There are 3 nested groupings, the coarsest first. Each group lies inside one group of the grouping before and may be the whole of it. The rows also spread widely along 9 directions, which tell nothing about the answers.
In the rows, zero is written as 128.
Known rows, each followed by its group in each grouping:
[126 134  89 140  85 141 105 108 121 138  87 162 103 132 108 126 153 119
 138 149 160 109 143 186 165 141  96 133 116 127 108 129] | Siden z491 desud
[127 119 115 134 149 125 133 129 127 144 121 134 107 137 101 126 132 128
 122 111 131 125 138 115 128 132 122 134 137 124 120 136] | Navup z64 Figiv
[101 162 123 118 117 142 134 174 115 165 132 151 136 114 148  97 149 101
 141 145 146 110 143 116  91 100 148 108 158  93 103 129] | Lim z788 gotog
[146 161 150  70 101  99 134 160  87 148 101 132 156 156 138 117 106 115
 156 138 101 162 128  59 115 134 175 104 180  79  90 123] | Rik z766 mura
[113 119 106 163 109 133 155 171 137 134 194 159  81 121  61 142 147  85
 123 125 144  73 105 124 130 123 110 185  72  95  93 143] | Lim z369 bimep
[145 130  93 143 188  68 124 170 135 144  66 145 103 149 139 152 151  98
  74 136  77 132  99  45 122 143 139 214 105 125 110 186] | bil z685 Vafud
[108 142 134 111 160 139 173 144 128 138 120 128 103  94 174 151 165 155
 124 159 132 115 149 142 117 127 115 131 127 115 109  74] | Navup z674 pulu
[144 112  94 143 110  87 112  77  85 163  83 163 124 133 113 108 125  76
 144 134 123 164 102 114 151 148 118 116 140 122  92 153] | Lim z507 fose
[167 117 163 107 212 128 159 121  74 130  96 112  64  95 179 141 146 128
 138 142  95 133 143  94 149 128 126 155 113 126  78  96] | Lim z788 lum
[130 110 125 106  66 106 184 114  95 152 130 135 117  91 118 145 137  95
 151 155 132 130 111 130 125 141 116 124 123 103  68  92] | Siden z428 sig
[103 120 100 159 132 164 118 101 138 141 147 127 134 178  93 110 131 139
 134  97 168  95 165 165 130 128 114 111 130 138 130 129] | Lim z507 sofu
[152 140 107 153 137 138 130 169 100 126 146 134  83 163  73 149 146 107
 133 105 135  84 138  72 122 130 144 196 109  84  83 127] | Rik z282 zev
[155 136 132 104  87  98 128 122  86 148  86 166 102  99 131 120 126  94
 158 165 126 158 110 149 179 134 112 109 125 116  82 132] | Siden z428 Rif
[180 150 116 119 159  98  89 115  95 105  47 134  93 178 125 136 129 139
 120 160 102 155 129 137 213 178 101 150 105 142 123 146] | bil z900 Duru
[102  95 120 118 108 123 191  56 115 159 125 105 142 137 125 149 134 143
 144 127 130 117 154 143 111 166 103 110 130 135  93  77] | Rik z969 gura
[ 74 131  97 132  98 121 195 172 156 129 132 101 147 152 133 187 167 141
  80 161 126  76 127  94  68 172 118 198 102  94 119  88] | bil z685 kimir
[116 120 116 127 130 163 149  93 114 144 132 105 139 132 135 122 144 157
 146 125 156 105 167 159 120 139 123 115 143 131 114  81] | bil z900 Gog
[135 135 113 134 122 126 120 127 112 139 119 148 106 145 106 118 132 102
 133 130 129 120 123 132 149 139 120 132 113 117 103 148] | Lim z788 rop
[101 183  91 156 130 185  68 187 146 129 132 155 116 211  92 120 155 147
 118 116 177  55 185 143 124 113 128 155 131 111 128 133] | Rik z969 dus
[128 113 108 144 153 146 139 120 103 148 132 124 108 115 123 111 140 123
 144 108 155 107 145 119 111 115 135 149 138 130  94 119] | bil z685 sebi
[ 84 158  86 106  36 100 138 148 135 151 111 122 206 195 111 127 118 128
 124 149 141 129 123 117  88 166 134 107 157  91 131 133] | bil z685 sebi
[ 96  81  74 175  87 151 164  44 119 153 146 120 123 141  78 149 158 124
 136 108 169  74 153 164 102 164  91 151 112 139  88  79] | Rik z969 gura
[115 115  79 155  85 111 166 131 127 139 147 147 106  99  84 149 170  91
 114 152 139  95  96 126 119 155 108 185  95 103  93 116] | bil z900 Gog
[100 156 140  84 125 114 151 166 159 129 116 120 148 170 136 142 119 170
 118 155 119 127 142 143 149 158 109 113 112 127 144 135] | bil z685 Vafud
[119 151 128 109 124 125 132 160 105 163 119 152 124 102 155  99 141  96
 145 147 132 129 129 111 109 103 144 109 149 101  98 135] | Lim z788 lum
[118 121 112 140 135 107 179 151 141 109 133 128  80 126  98 173 153 132
  99 154 123  96 106 130 157 167  84 199  59 123 106 121] | bil z685 sebi
[157 155 134  93 143  79 147 153  86 104  49 112 102 152 161 173 138 142
 106 190  89 153 110  90 168 189 107 183 106 103  99 105] | bil z685 sebi
[113 161 137 108 151  83 143 175 151 137  98 159 113 141 143 135 135 120
  97 168  99 142 109 125 164 143 105 124 100 119 130 166] | Lim z507 sofu
[110 124 112 115 123 116 144  96 128 166 104 106 174 186 142 122 114 127
 125 111 109 135 147 107  95 149 146  94 155 123 123 138] | Lim z788 rop
[ 95  82  90 169 158 159 149  56 135 191 145 121 141 119 130  88 143 108
 140  72 152  98 164 139  70 104 137 102 148 159 108 140] | Lim z788 gotog
[150 107 110 117 132 105 162  56  81 141  74 101 128 121 155 145 144 137
 136 153 114 152 132 132 137 177 107 131 138 138  98  81] | bil z900 Duru
[155  94 116 172 195 159 157  91 106  84 122  92  32 149 106 190 171 147
 102 128 121  67 150 137 171 176  80 231  44 138  92  80] | Lim z788 lum
[128 121 142 101 131 157 173 130 121 126 167  82 144 164 106 144 117 167
 149 113 132 102 166 118 119 147 143 127 137 107 115  80] | bil z900 Gog
[176 124  98 147 194  97  82  90  98 141  47 173  62 114 137 117 147 104
 121 134 110 163 111 136 195 139 108 149 110 154 103 166] | Navup z674 pulu

New rows. What belongs after each?
[132 143  54 202 116 164  59 112  74 151  84 177  97 133 117 100 178  81
 134 140 186 100 143 136 114 116 123 169 152 105  91 120] | Lim z507 fose
[144  81  44 206 114 143 147  43  79 121 102 113  77 113  97 175 203 105
 108 142 156  78 122 140 117 185  88 239  94 125  74  61] | bil z900 Gog
[144 143 115 108 110  97 115 140 106 150 113 137 142 195  87 130 107 105
 143 112 113 132 127  71 129 143 155 131 150  98  94 146] | Rik z969 dus
[108 129 105 126 102 126 147 143 152 148 119 155 111 123 113 137 146 120
 127 141 136 104 136 154 141 129 109 135 107 123 113 142] | Siden z491 desud
[ 80 116 129 115 112 140 196  99 133 163 144 113 144 103 149 126 146 131
 139 138 141 110 148 155  94 137 111  94 130 126 108  96] | Lim z788 gotog
[ 61 121 137 106 131 118 218 164 182 159 177 130 130  87 136 134 142 145
 115 139 135  98 129 147 105 122 105 120  99 136 125 129] | bil z685 sebi
[ 81 122  36 187  61 153  98  93 133 145 110 152 144 159  86 116 167 116
 115 132 193  82 133 184 108 156 100 155 118 136 127 132] | bil z685 kimir
[102  87  94 141  96 110 190  84 135 138 151 115 121 127  82 149 135 123
 125 121 142 106 112 149 130 169  93 150  90 139 103 119] | bil z685 sebi
[105 128  43 198 109 169 111 116 107 125  93 118 116 160 122 163 200 134
  96 145 178  61 153 134  80 161 106 228 120 111 103  77] | bil z685 Vafud
[135 125 116 127 166 101 149 143 107 173  98 136 119 131 146 132 143  98
 123 121 100 122 135  49  84 120 153 162 149 110  81 130] | Rik z969 gura
[117 172 110 122 107 118  96 176 121 146 103 166 128 152 121 101 136  93
 127 153 133 124 123 122 135 129 132 121 132  98 115 167] | Lim z788 gotog
[121 104 118 146 189 160 149 131 139 180 134 150  90  76 148 103 157 115
 140  92 141  96 168 122 100  66 149 136 137 143  94 140] | Siden z491 desud
[130 104 109 132 147  99 140  64 115 143  73 119 124 156 150 153 136 133
 111 141 101 138 129 147 153 179  89 133 102 148 116 129] | Lim z369 bimep
[169 117 108 166 173 134 137 156  97 119 144 154  36  81  88 141 172  94
 125 136 132  90 110 102 158 123 121 225  82 110  74 123] | bil z900 Gog
[149 159 105 133  73 150  94 164  86  90 136 124 110 199  51 134 118 130
 153 138 167  98 133 135 170 161 121 166 116  84 101 112] | bil z685 sebi
[ 81 116  59 177 102 149 123  85 125 175 106 149 135 108 146 105 182  97
 118 133 168  95 141 162  75 124 110 128 138 136 108 121] | Lim z788 lum
[152 170 155 111 214 146 100 175 110 116  87 110 110 196 164 131 128 164
 120 132 112 121 178  95 149 126 141 138 141 114 128 120] | Lim z507 sofu
[122 140 115 113 141 124 140 145 115 123  81  99 142 176 154 160 142 156
 104 151 113 116 145  94 113 166 133 168 129 111 121 103] | bil z685 kimir
[123 150 134 101 102 139 149 159 111 142 151 140 123 102 120 114 138 128
 158 154 147 118 135 136 133 124 132 117 138  94 103 102] | bil z900 Gog
[122 143 111 116 107 147 110 124 114 154 126 133 158 152 117  93 123 135
 156 123 154 124 153 143 125 126 144  93 164 117 123 126] | bil z900 Gog
[149 134  81 180 121 143  66 141 100 133 131 161  96 179  65 110 133  86
 134 105 152  94 128 120 143 126 133 170 113 104 100 165] | Lim z369 bimep
[118 102  81 161 103 128 135  84 108 152 123 121 142 163 110 140 141 105
 123 117 137 103 130 121  94 155 119 153 126 113  99 118] | Lim z369 bimep
[117 119 120 106 117 111 170 124 117 146 117 105 150 145 134 146 128 136
 130 135 120 131 130  98 103 156 132 138 139 112 107 106] | bil z685 Vafud
[ 89 152 176  61 103 125 208 138 117 142 125 103 159 123 188 151 127 169
 146 191 123 141 153 145 123 157 106  72 147  96 116  50] | Lim z507 fose
[120 121  97 119 119  86 157 108 134 141  93 123 139 158 125 162 137 128
 107 140 101 145 114 113 125 176 117 138 122 117 118 120] | Navup z674 pulu
[136 120 114 125 114 124 141 101  96 132 111 118 115 146 120 137 138 115
 135 140 126 122 130 128 136 157 116 137 117 114  95 111] | Lim z788 lum
[145 160 133 113 181 104 119 168 128 104  54 124  89 176 147 168 144 161
  85 165  89 137 140 105 171 175 100 169 107 118 139 127] | Navup z64 Figiv
[ 51 135  70 168 110 129 164 132 169 170 115 150 147 126 154 147 185 119
  82 161 146  84 139 142  69 140  99 152 121 117 131 116] | Lim z507 fose
[133 126  92 151 118 146 123 105 107 129 117 138 100 119 105 128 163 128
 133 145 156 103 134 165 153 150 101 156 110 127 104 105] | bil z900 Gog
[125 100  54 188 155 130 120  47 102 169  67 152 101  79 157 113 192 105
 112 136 151 117 135 160 110 134 100 159 132 167 101 120] | bil z900 Duru
[163 110 143 128 192 131 138  94  98 141 128 135  68 119 106 120 124 130
 159  89 124 124 150 126 175 123 120 126 103 151  93 142] | Rik z282 zev
[130 149  93 160 157 163  95 133 100 121  84 139  85 130 145 122 173 143
 121 150 168  95 156 162 146 134 101 174 118 134 109 109] | bil z685 sebi
[129 121  77 170 167 121  82  74 104 171  64 158 125 143 146  87 149  99
 122 110 140 140 140 134 125 119 125 116 153 151 114 163] | Lim z507 sofu
[136 102 115 141 152 174 121  82 127 149 132 113 119 164 111 113 122 147
 148  78 156  97 186 162 136 113 127 107 131 160 111 120] | Siden z428 sig
[142  88  80 170 127 125 101  23  84 173  89 160 106 112 110  84 137  77
 155 100 146 143 121 162 146 133 112 103 132 161  88 159] | Lim z788 rop
[ 92 157 156  92  80 125 223 192 123 121 166 141  96  68 138 173 172 129
 131 196 132  98 116 117 115 144 110 164 103  69  76  57] | Rik z766 mura
[ 98 131 100 152 166 153 114 116 144 170 123 157 116 137 128 103 154 130
 130 101 155  90 169 146 114  98 125 118 138 153 114 141] | Rik z969 dus
[ 88 141 112 155 148 179 113 137 149 144 142 143 115 146 137 114 154 149
 122 128 166  74 172 190 130 116 101 122 106 138 133 128] | Lim z369 bimep
[123 146 139 102 138 149 148 165 122 152 160 121 145 134 127 100 120 140
 154 117 140 117 160 114 106 101 157 102 162 112 116 117] | bil z900 Duru
[159 142 120 123 137 130 131 131  86 103  98 119  88 152 120 168 147 142
 131 154 126 124 134 122 158 167 116 170 117  95  94  73] | Navup z674 pulu
[151 123 105 116 121 105 122  88  97 137  88 125 131 162 118 135 121 128
 140 129 121 157 125 124 147 163 128 116 143 118 105 115] | Navup z674 pulu
[103 136  93 136  63 115 131 144 141 140 148 123 170 216  73 145 112 114
 119 124 130 100 123 113 107 165 127 136 118  90 125 145] | Lim z369 bimep
[128 142 112 120 169 144 112 110 111 117  50  97 134 192 172 150 148 182
 106 149 125 118 172 133 140 174 114 151 130 143 134  98] | bil z685 kimir
[114 178 107 116 101 124 104 142 120 135  80 146 135 181 130 136 144 146
 127 153 141 119 153 150 148 161 104 115 125 110 126 132] | Rik z282 zev
[ 95  97 156 102 171 148 203  85 137 163 155 104 119  87 169 120 135 153
 146 117 129 114 162 161 112 116 112  80 119 156 111  99] | Lim z788 lum
[141  76  94 160 213  96 179  85 117 165  99 130  81  75 159 155 171 101
  98 111  94 129 115  75  92 128 132 188 116 142  84 119] | Navup z674 pulu
[ 99 136 102 131  80  86 177 162 159 134 144 149 119 152  84 164 139  91
  95 155 104 105  88 116 130 168 105 163  74  99 112 157] | Lim z788 rop
[ 77 140 111 126 136 143 139 117 146 179 107 130 175 156 173 108 138 145
 125 131 140 122 171 137  86 122 133  81 169 127 138 121] | Lim z507 fose
[159 103  62 179  82 121 100  76  97 124  90 159  74 144  62 143 155  85
 125 131 152 105 113 166 180 165  86 181  80 136  83 137] | Siden z428 sig
[128 116 124 112  97 113 144 109 104 150 135 115 155 169 110 129 106 114
 148 121 121 133 128 115 118 152 135 108 137 102 103 124] | Lim z369 bimep
[150 112 170 110 178 136 173 109  91 125 132 114  76 111 138 146 128 142
 154 142 120 129 145 128 173 141 107 132 107 120  89  82] | Lim z507 fose
[ 94 126  88 141 107 112 131 101 148 163 106 153 138 161 106 125 137 122
 118 126 135 111 141 149 128 153 101 121 118 144 118 150] | Rik z969 gura
[143 130  86 148 125 129  97 106 114 132 108 146 110 164  90 124 133 120
 134 114 144 126 131 143 152 143 121 136 127 123 112 134] | Navup z674 pulu
[135  97 128 115  90 125 185 111 105 145 188 124 117  97  69 125 121 106
 169 116 141 119 112 124 132 136 130 127 120 106  83 103] | bil z900 Gog
[132 126 132 107 128 136 143 143 116 130 143 102 141 176  99 134 109 149
 146 109 132 117 149 101 123 141 143 136 138 111 113 117] | bil z685 Vafud
[ 90  98  97 129  64 109 203 105 157 147 146 123 139 131  99 170 145 118
 111 140 128  98 121 152 112 163  93 137  89 124 103 106] | Siden z428 sig
[115 110 137 101 132 122 168 109 155 158 132 121 138 146 128 126 110 143
 135 109 118 128 152 151 140 128 120  83 117 152 120 140] | Siden z428 sig
[116 102 102 123  66 126 125  31  75 191 111 156 149  97 113  75 122  96
 191 121 173 150 138 175 125 129 114  52 173 138  76 110] | Rik z969 gura
[131 157 125 106  92 131 105 106  94 126  86 129 130 171 126 117 126 132
 151 160 142 137 146 170 171 168 102  93 129 116 115 115] | Lim z788 gotog
[136 141 154 111 227 107 149 165 140 136  98 124 105 155 170 142 133 145
  99 133  83 133 144  87 146 128 129 143 113 134 127 146] | Lim z507 sofu
[134 112 136 103 110 108 169  87 110 147  90 113 131 136 148 153 122 139
 139 147 111 141 141 144 147 159 108 109 124 133 102 100] | Siden z428 Rif
[111 145  97 108 100  94 121 138 152 165  66 158 150 154 144 124 131 117
 116 147 112 140 132 132 134 140 125 107 139 125 129 171] | Siden z491 desud
[ 99 127 118 145 166 138 191 172 157 111 147 108  86 129 126 181 168 158
  87 148 129  66 141 125 123 154  97 211  67 124 116  97] | bil z685 sebi
[118 130 111 117  92 124 166 151 134 136 119 125 125 147 113 161 142 125
 124 142 124 102 139 114 117 146 128 157 123  94 102 110] | Siden z491 desud
[141 122 127  86  84  87 159  97  77 137  86 114 143 130 135 144 122 126
 152 164 118 168 107 114 143 178 115 122 143 106  89  93] | bil z685 Vafud
[102 126 127 125 183 130 178  96 111 154  73  98 139 120 222 153 170 156
 104 159 116 126 163 116  84 144 114 131 150 132 111  67] | Lim z507 sofu
[123 145 130  94  71 130 164 119  92 127 123 120 132 111 130 142 146 142
 152 183 147 127 130 159 142 169 107 119 131  96  98  62] | bil z900 Gog
[106 131 101 143 133 135 159 124 128 134 104 104 127 180 131 175 160 150
 101 140 124  81 162 107  97 169 110 182 116 112 104  81] | Rik z969 gura
[143 105 107 131 172 133 121  66  78 174  70  96 152 151 182 107 133 118
 138 100 113 142 162  78  75 127 164 116 181 130  94 113] | Lim z788 lum
[129 107 106 141 110 138 117  65 118 146 134 140 117 168  62 110 111 127
 161  97 155 113 151 173 171 150  99 103 115 151 104 137] | Rik z969 gura
[110 116 104 144 110 134 159  85 107 164  85 146 108  76 173 139 176 119
 128 163 149 115 142 171 118 132  96 132 126 138  90  87] | Siden z428 Rif
[118 104  69 183 127 110 139 111 120 156 125 141 120 142  94 136 159  78
 104 111 133 104 110  88  91 137 130 180 124 110  96 141] | Lim z507 sofu
[103 139 104 136  98 150 124 129 125 129 122 138 113 142  93 128 144 144
 131 140 164 111 148 169 141 147  96 120 130 116 128 105] | Navup z64 Figiv
[111 109 127 132 151 113 211 142 115 145 125 101 114 109 175 188 171 123
  98 159  96  97 125  74  72 153 123 195 106  92  85  73] | Lim z369 bimep
[118 146 121 126  98 132 137 157 111 129 136 134 122 156 115 144 139 121
 129 155 136 103 128 131 132 152 112 146 108  89 105 112] | Lim z369 bimep
[112 109 113 146 135 157 178 136 135 144 184 118 110 105  98 136 155 128
 134 113 151  77 144 124  99 121 133 162 116 114 100  96] | bil z900 Gog
